The first 9 rows are patterns. Each new row is the sum of 2 different patterns, raised or lowered, with some noise. Before adding, each is slid sideways (what falls off one end comes back at the other), maybe read backwards, and multiplied by a number that may be negative. Names go in the order of the patterns.
In the rows, zero is written as 128.
Some rows, each with the names of its patterns after it:
[114 125 118 102 129 134 107 114 131 141 162 123 162 144 105 158 142 141
 116 106 150  97 108 127 121 131 150 133  97 107 140 147 151  99 109 130
 114  96] => fati
[155 123 138 159 151 161 136 128 118 119 129  94  93 107 160 162 116 107
 156 126 114 108 165 148 119 150 126 160 150  97 121 131  98 128 112 144
 129 107] => reraz
[107 156 124 152  92 113 151 116 101 108 165 118 104 158 127 147 159 108
  91  95 117 146 155 138 117 143 161  93 154 163 162 148 163 162 134 122
 141  92] => logab
[155 117  96 163 145 148 141 121 124 121 135 145 145 100 122 162 127 146
 110 161 117 114 107 150 129 139 163  94 157 104 124 135 137 162 141 149
 161 101] => ziro
[125 128 125  95 110 110 108 110  95  91  94 139 138 145 144 161 162 134
 148 151 141 117 106 114 147  91 154 160 128 132 130 117 141 144  96 128
 118 164] => Logi
[ 95 112 124 156 160 135 140 104 163 149  97 114 145 115 135 117 156 142
 150 122 165 104 139 160 132 148 148 153 140 130 146  96 141 102 156 130
 151 165] => Rubun
[154 144 156 130 161 122 106 103 136 157 106 124 101 134 153 141  98 123
 110 101 139 162 129 144 126 164 147 128 113 118 138 110 117 164 110 152
 116 137] => Pof
[119 136 101 100 139 152 100 125 147  92 129 149 117 145 164 129 101 128
 116 113 132 140 116 103  94 126 164 152 148 136  97 139 150 154 165  93
 117 136] => Sefad
[120 104 148 150 132 116  93  96 107 130 146 108 134 136  99 109 146 157
 102 132 147 135 156 103  91 158 124 163 135 110  93  92 161 135 109  97
 156 110] => Gagez

New rows, each followed by the names of its patterns:
[128 143 111 110  92 148 133  94 116 120 136 107 127 128 145 142 125 127
 106 140 129  93 121 118 128 105 120 140 125 153 122 164 113  90 124 122
 110 135] => Pof Gagez
[112  94 112 104 144 164 116 109 141 102 170 138 104  96 105 157 126 133
 133 146 124  95 138 110 145  97 122 144 121  98 105 144 167 125 135 124
 142 115] => fati Pof
[ 80 134 136 164  74 128 143 138  89  91 141 126 137 168 139 133 124 127
  95  96 141 150 123 103 138 128 127  94 115 166 176 108 147 112 121 133
 159 131] => logab Gagez
[183 123 163 164  99 152 140 132 135 127 152 131 114 159 138 136 168 180
 154 156 133 126 119 152 107 118 115 183 192 121 104 184 136 126 109 164
 166 145] => reraz Rubun
[118  93 111 116  82 112 101  88 100 105 131  68  96 102  74  71 113  94
 115 105 119 109  75  85 134 109  81  69  84 100  97 120  76  81  86  85
 129  80] => fati Rubun
[134 107 167  97 132 135 105 159 153 130 121  97 148 134 127  91 139 159
 140 157 158 112 117 120 139 136 167 107 133 164 151 134 111 145 126 121
  91 113] => Pof Sefad
[137 114 110  82  90 160 124 101 151  86  91 113 155 136 136  95 131 148
 142 135 113 129  93 120 118  96 117  92 151 109 126 120 110 133 134 134
 125  74] => fati Pof
[123 157 162 163 154 193 155 147 145 169 134 137 163 156 179 174 163 175
 161 140 140 145 140 167 135 159 161 124 117 152 188 194 153 142 149 182
 187 124] => Rubun Pof
[105 105 106 145 106 102 131 121 161 158  98 102  95  91 150 144 113 128
 142 135  74 149 148 157 134 131 175 143 129 140  72 109 160 134 164  90
  88 126] => logab Sefad
[108  80  92  74 104 108 138 148 152 137 153 118 115 168 112 129 103 103
 134  63 136 136  96 145 104 120 157 111  80 107 103 160 121 127 113  80
  93 126] => ziro Logi
[105 130  87 127 116 137 157 125  98 120 156 170 123 164 124 125 121 108
  88 118 126 119 152 155  77 110 128 176 125 108  96 128 187  92 130 122
 140 162] => Pof Sefad
[169 125 139 127 160 156 130  95 123 145 139 165 120 145 119 105 131 158
 117 130 162 122 160 128 140 155 146 157 161 142 187 101 146 130  97 155
 147 164] => ziro Pof
[142 147 175 179 166 132 114 136 130  92 100 137 111 120 119 156 159 155
 115 180 101 113 149 132 141 152 134 127 159 142 127 110 124 146 137 172
 166 133] => Logi Rubun
[148 178 101 153 129 153 134 150 182 136 163 182 115 175 153 118 160 158
 155 147 140 146 132 135 140 156 140 151 183 146 142 133 183 148 151 108
 157 148] => ziro Sefad
[120  79  83 122  81 129 120 122 118 109 119 121 157  87  95 121 140 134
 160 146  87  87 108  92 122  93  92 100 110 126 134 151 141  90 112 104
 146 128] => Pof Sefad
[142 159 103 151 143 128  91 142 167 175 118 141 106 124 181  84 147 150
 118 131  93 140 125 117 155 133 127 173 123 120 128 135 157 146 141 140
  95 126] => ziro Rubun
[136 153 140 112 180 161 144 124 122 145 114 151 154 130 161 166 123 128
 122 135 178 173  97 105 153 125 119 123 116 162 138 161 158 101 135 161
 172 202] => fati Sefad
[152 147 106 129 140 143 120 112 133 139 167 127 132 161  91 143 147 134
 150 150 136 145 129 127 129  95 150 122 140 147 121 143 100 131 120 169
 108 157] => ziro Rubun
[105 162 102  96 112  78 117  63 122 133 146 109 117 139 119 166  68 112
 134 133  89  93 121 119  61 126 105 110 149  62  87 130 113 124 149 125
 127  92] => reraz ziro
[110 150 131 106 120 119 140 154 137 109 105 111 136 160 120 117 123 104
 155 147 137 122 110 143 163 135 105 139 128 116 159 137 128 125 126 105
 119 143] => fati Sefad
[143 101 105  78 130 114 126 122 113 114 112 163  71 123 108 143  94  96
 126 133 160 137 125 106  91 119 148 144 134 106 136 131  99 101 138 135
  84 129] => ziro Gagez
[129  95 112  88 111 113  69  89  87  65  90  92  94  83  99  90 109 117
 102  96  77  94 102 121  89 109 107 100  90  75 118  79  89  84  79 106
 100 104] => reraz Pof
[134 147 123  96 136 152 135 132 156 101 165 147 107 106 102 169 117 117
 145 116 124 121 158 141 145 124 144 144 127 136 157 154 148 146 165 111
 134 126] => fati Pof
[136 112 101  98  87 134  84 143 165 120 112 181  69 116 175 147 128 143
 133 140 152  97  61 107  80 173 110 120 130  49 103 145 169 160 113 125
 108 163] => Rubun Sefad
[164 144 122  72  88 118 133 140  96 132  75 160 126  98 120 102 150 124
 107 126 120 135  90 148 102 116 131 123  78 138 181 109 108 163 113 110
 110 126] => Rubun Sefad
[145 129  83 128 135 166  73  98 162 121 120 111 106 166 117 117 142 134
 119 133 121 127 105 120 107  85 102 100 110 153 131 157 110 160 147 125
 125 112] => reraz Rubun
[100 149  89 163 138 109 149 112 143 138 176 144  79  96 144 171  84 132
 106 145 131 118  94 126 133 122 148 152 111 153 119 148 161 136  97  93
 150 106] => Pof Gagez
[129 140 132 132  88 128 158 133 144 140 134  98 100 143 143  89 121 133
 118 114 101 107 128 100 165 146 127  88  80 149 149 118 103 142 100  95
 132 119] => fati Gagez
[200 209 166 188 221 142 200 217 225 222 215 223 188 192 201 133 153 208
 164 212 158 170 192 168 144 177 223 160 147 208 196 203 227 170 158 154
 163 211] => logab Pof
[ 52  66  28 100 110  39  73  67  29  13  42  42  24  26 128  56  70  67
  40  51  74  86  99 111  79  19  72  57  34 109  96  61  76 113 114  49
 117 120] => fati logab
[145 162 177 148 125 137 139 151  99 131 167 111 128 158 106 138 140 123
 156 113 192 151 139 141 110 106 119 148 141 102  93  93 170 160 151 161
 189 176] => fati Logi
[145 108 125 117 118 141 121 108  75 103 107 104 149 147 111 143 130 115
 159 121 125 128 158 120 112 140 149  82  79 107 117 124  90 111 136 137
 122 132] => reraz logab
[118 122  86  73 160 110 162  99 100 115  80  84  91  88 137  74 132 154
  73  94 105 119 154 121 155 128  87 130 158 136  81 104 121 113  75 130
 127 141] => fati ziro
[146 142 143  96 100  84 117 103  98 121 149  97 107 109 154 157  95 102
  96 153 152 100 116 110 122 108 135 104 104 114 153 137 104 124 142  81
 142  92] => Rubun Gagez
[118 111 124  99 119 141 125 105 120 102 109  95 129 166 132 152  94 153
 144 107  88 125 167  93 101 149 157 108  97  84 110 105  92 145 139 135
 161 130] => reraz ziro
[122 120  97 104  56  63  77  73  98  89  79  84 101 123 100 145 114  92
  57 124 109 102  98  90 118 147 134  55 137  99  65  77 131 148 146 113
 144 145] => reraz Logi
[ 69  96  98 105 113 126 116 102 152 129 107  92 108  94 134 151 140 136
 126 126 139 151 154 111  86  93 114  79  88  95 109  83  90 110 145 126
 100 166] => ziro Logi
[ 64  62 126  69  79  91  59  94  91  37  37 119  65  79 111  89  55  36
  38  65  50  64  78  47  65  57 129  93  97  99 119  72  72  99  87 103
  80  66] => Logi Gagez
[155  97  98 131 171 107 124 155 175 118  94  87 121 124 106 120 154 144
 160 146 139 137 159 123 129 159 107 114  86 133 136  85 143 139 128 159
 126 126] => reraz Pof
[121 124 132 163 107  93 119 136 119 108 134 122 123 167 105 102 127 128
 134 135 106 115 169  78  96  89 124 164 118  98  82  73 113 154 155 123
 116 124] => Sefad Gagez
[ 70  84 175 117 152 145 112 141 124  92  96 106 106  95 128 119  99 124
 123 140 141 159 155 118 142 112 148 102  83 139 153 117  84 100 139 152
 118 151] => Logi Gagez
[ 94 117 105  87 114 113  96  94  90 104 134 152 143  78  91 105 149  76
  99 128 153  67  77 103 110 145  96 129  99  98 136 135 130 126  85 138
 141  86] => reraz Gagez
[145 137 147 102 111 112 110 168  91 136 114 135 129  92 119 123 102 151
 106 150 153  90 121 114 110 123 108 133  99 100 121 134 122  87 131 120
 127 110] => fati ziro
[179 155 128 191 154 178 121 139 187 118 143 163 148 146 155 161 116 134
 146 165 195 137 139 175 133 108 137 169 147 143 138 156 149 155 162 147
 186 132] => fati Pof
[162 129 125 161  96 103 132 148 161 146 130 113 115 129 148 120 131 120
  99 128  97 123 125 147 123 125 149 121 144 115 139 161 140 115 115 143
 132  86] => logab ziro
[136  96 142 136 113 113 126 132 156 129 125 150 111  96 155 146 130 122
 116 157 154 155 102 113 139 107 143 145 142 136 126 131 132 130 137 131
 132 122] => Rubun Pof
[117 150 134 106  93 115 132 113 112 123 105  72 131 113 102 136 117 160
  89 122 134 121 144 132 136  83 111 107 114  94 109 131 107  97 119 102
 111  83] => fati ziro
[117 139 132 102  95  84 112  91  78 103  99 105  96 144 120 122 132  93
 146 157  97 104  66  94 140 109 159 110 106 129 137  79 134 130 105  95
  86 136] => Logi Gagez
[62 96 58 56 67 47 80 47 79 75 60 86 50 82 49 56 74 41 96 97 60 50 48 64
 70 91 58 59 82 74 80 83 53 81 51 75 46 84] => ziro Rubun
[ 82  68  81  72 132  78  97 130  61 119  72  96  70  72 104  95  72  77
 100  77  38  94  79  79  67 120  90  96  55  66  76  80  98  99  64  73
  59 122] => fati Rubun
[136 143 183 103  90 170 149 131 163 127 117  80 109 158 142 144 103 132
 186 108 156 188 165 165 153 162 155 110 149  95  93 144 108 150 102 130
 160 123] => reraz logab
[115 124  82  56 102 112  85  97 111  99  65  69 103 124 158 119 125 119
  74 160  99 107 104 113 102  53  76 114 128 109 154  85  61 110 127 141
 134  63] => fati Gagez
[105  63 119  69 130  92  82 143 134 125  85 149 129  63 100 125 157 151
 126 111 124 103 112  70  69  93 121  99  90 135 129 111 124 101 119 129
 130 141] => reraz Rubun
[ 93  38  84  98  63  65  66  77  99  69  84  63  85 124  98 123  98  97
  79  65  98  44  78  59  94 112  65  56 102  93  93  64 118  97  96 103
  62  94] => reraz Pof
[120 125 116 123 164 186 165 138 102  95 118 111  87  79 186 128  84  78
 129  93  84 105 160 130 154 163  99 155 121 137 136 107 115 152 134 105
 137 133] => reraz logab
[ 97 113  96 107 122 128 107 119 105  97  94  79  80  94 118  73  95 110
 103  91 123 142 155 148 140 105 113 135  96 128 123  69 133 131 140  90
 115 144] => logab Logi
[120 161 140 145 104 100 160 152 124  92 107 110  94 144 124  91  83  88
  94 124 163 149  91 125 104 123 102 101 110 166  93  71  86 131 147 121
 141  63] => Sefad Gagez
[110 135 166 125 161 131 132 135 142 164 170 145 100 106 120 103 165 104
 123 103 105 182 121 114 134 136 171 160 124  92 175 143  93 156 136 102
 143 106] => Rubun Sefad
[129 111  87 103 102 101 100 110 101  94  44  90  69  69 118  50  70 100
 111 115  90 126 125  88 102 104  59  94 119  99  72  60  69 124 121  98
 109 146] => fati reraz
[151 170 155 156 102 172 139 176 143 146 177 102 150 153 154 166 142 154
 135 160 154 128 146 155 131 160 126 167 167 179 157 183 122 142 162 159
 165 170] => Rubun Gagez
[161 182 182 110 184 118 133 156 159 177 174 165 182 177 170 140 161 140
 132 113 131 151 108 122 127 134 162 150 149 162 158 159  99 151 167 129
 152 142] => Logi Rubun
[106  92  69 108 153 112 124 104 121 155 105  89  95 147  90  88 156 135
  79  82  69  91 100 113 108 121 144 125 129 124 118 148  91  91 111  83
 105  98] => reraz Sefad
[137  53 137 134 135 112 119 128  96  80 118  72  93 118  89 155 154 133
 133  84  75 106 113  92 124  74 101 130 168 156 114 132 107 118 109 138
 132  93] => Logi Pof
[122 177 156 141 162 138 149 108  95 180 137 142 178 124 147 108 122 159
 139 155 121 118 151 178 151 134 149 140 155 116 172 144 170 121 126 122
  94 174] => reraz ziro
[120 130 115 171 174 177 180 144 186 138 167 150 133 165 129 164 125 187
 122 137 132 150 165 138 110 123 183 135 164 157 142 127 105 155 151 102
 140 112] => ziro Logi
[125  92 131 140 104 167 154 174 161 101 122 114 183 178 104 148 111 135
 106 126 110 149 171 127 146 147 132 142 121 155 136 177 144 136 118 128
 106 149] => Rubun Sefad
[167 144 124 166 133 126 129 114 156 150 108 149 168 121 157  88 113 135
 161 169 164 165 154 148 179 194 197 127  98 101 104  97 126 122  99  94
  95 174] => Logi Sefad
[149 147 104 130 138 104  94 150 138 131 106 129 128 152 147 126 124 111
 115 176 137 138 136 142 167 102 166 176 117 181 166 147 113 128 163 127
 117 115] => fati logab
[ 94  67  84 106  44  95 131  79  70  95 129  99  81 102 125 120  94  99
  73  71  98 100  64  58  60 142  91  85 114 115  89  87 112 138 118 104
  93  95] => fati logab
[115  97  88 157  99 169 148 116 110 101 137 147  83  98 161 168  61 136
 144 118 143  95  74 103 183 167 128 125  67 119  96 121  87 161 116 103
 105 101] => logab Rubun
[132 118 140 116  93 108 108 146 150  96  94 169 112 125 125 157 132 105
 128 121 126 118  93 108 122  97 148 137 158 138 122 155 135 152 148 142
 150 107] => reraz Logi
[110 138 167 139 101  91  87 111 102 128 126 112 101  70 169 141  93 109
 129 171 172 112 105 155 125  99 134 106  83 126 110  71 136 146 111 146
 135 139] => reraz Sefad
